There are 4 ways to turn a row about zero (a turn may also mirror it). The second row of each pair is the first, turned, with some noise.
Some pairs, each with its turn after it:
[ 48 -45  -2  46]
[ 47 -10  39  50] -> F

[ 27 -17 -32  17]
[-6  2 11 45] -> Y

[ 11   0 -16  -7]
[-18  -8  -3   0] -> J

[ 17 -20 -20  14]
[ 4 -3 -1 35] -> Y

[ -1   6  32 -37]
[ 15   3   5 -45] -> J

[16  6 17 28]
[ 0 -1 -3 36] -> F

[23 33  6 27]
[15 27 35  7] -> Y

[-8 -8 15 11]
[-10 -19  -6  -2] -> U

[ 57 -38 -29 -15]
[-65  20  33   1] -> J

[-26   0 -10  -5]
[ 10 -23   5   5] -> J

[ -6 -33  35 -10]
[ 23   1 -42 -13] -> Y

[  8  32 -16  30]
[28 -8 10 41] -> U

[ 22 -16   4  -6]
[  5  -1  14 -24] -> U

[  8 -17 -52   0]
[ 47  25   6 -21] -> F

[-36  15 -23   0]
[-15 -37  23 -15] -> Y

[-35 -37  40 -22]
[-18 -60  16 -28] -> F

[ -1   1  14 -14]
[  9   0   1 -13] -> J

[  4   1 -32  11]
[ 29  12 -12   7] -> U

[-11  19  31  -5]
[-33 -15  -7  10] -> F

[-25 -53 -48 -11]
[ 14  38 -54 -33] -> U

New pairs, each followed by its turn:
[38 34 -2 10]
[-5 44 30  9] -> Y

[-47  13  18 -31]
[-34 -23 -21 -40] -> F

[14 18 17 -1]
[  3  26   8 -13] -> Y

[14  5 30 -5]
[-15 -16  22  -9] -> U

[-17   6  14  18]
[ 24   2 -11  14] -> J

[-12 -24  44  31]
[49 36 12 17] -> J

[-32 -41   6  10]
[27 -4 40 21] -> J

[ 11 -12 -31 -12]
[22 26 -5 -8] -> U

[-5  3 32 19]
[26 21 -7  6] -> J

[ 23  -8  -2 -33]
[ -5  16  19 -24] -> U

[19 24 38 10]
[-14 -37  34   9] -> U

[ 12 -25 -18  -2]
[-24   1  24   7] -> J

[31  3 -1 -2]
[-1 18 21 12] -> F

[-8 32  4 -4]
[ -5  11  17 -24] -> Y

[  1  36  19 -12]
[ -5  21  13 -31] -> Y

[-49   2 -17  -7]
[-23  26 -35  21] -> U

[ 16 -19  30  32]
[  5 -45   0 -18] -> U

[ 16  45 -12  21]
[25 -4 23 42] -> U

[-16  10   6   9]
[19 -7 -6  6] -> J

[34  2  0 12]
[ 2 28  3 23] -> Y

[ 37 -30 -23 -53]
[-51  -1  34 -36] -> J

[ 42 -17  46 -18]
[ -4  58   9 -37] -> J

[ -4 -42 -19   2]
[-12   3  37  14] -> J

[ 35   6 -14  39]
[29 23  0 44] -> F

[-10 -16  -6  -7]
[ 3 -7 20  1] -> J

[ 20   8 -11 -18]
[-22  -8  -4 -15] -> J

[-43  20  32  -2]
[ 55 -13 -10 -12] -> J

[-20  14  -1 -73]
[  2 -41  11 -64] -> J

[-38 -16   9  61]
[ 55 -36  20   5] -> Y

[ 23 -37  -2  -6]
[  4   6 -31  26] -> Y

[-43 -17 -11  28]
[ 34 -32 -31 -11] -> F

[ 10 -19   3  14]
[-6 21 11 14] -> J

[-45 -22 -22  -7]
[-10  22 -44   2] -> U

[  5  46 -48 -15]
[24 44 21 38] -> U

[-16   0  29 -58]
[-30   3 -41 -45] -> Y

[  7 -28  26  28]
[16 41 20 20] -> J

[-14   3  37  12]
[38 16 -2  0] -> J

[ 29  17 -22  35]
[-31  13 -28  29] -> J

[-34  10 -12  20]
[ 16 -24  -7  28] -> J

[ -7 -12 -31 -10]
[-25 -24  -2  17] -> Y

[ 12 -69 -53 -16]
[ 66   8  46 -34] -> F

[41  2 17 20]
[23 40  1 18] -> Y

[ -9   2 -34 -21]
[ 11  38 -11   2] -> U

[-13 -37  -8  -7]
[ -6   8 -30 -31] -> U

[-5 16 16  5]
[-12 -16  12  12] -> U

[  0  -8  27 -23]
[-28 -17  21 -10] -> F

[-7 20 30 17]
[ 23   8  15 -29] -> Y

[-8 -4  7 37]
[ 15 -16 -15  27] -> F

[-25  14   4  15]
[ 21 -10 -19  13] -> J

[  9  45 -29  30]
[-19 -14 -51  30] -> J

[-35  10  39 -19]
[ 48  -6  -1 -29] -> J

[-20 -31  -2 -44]
[  5 -24  46 -28] -> J

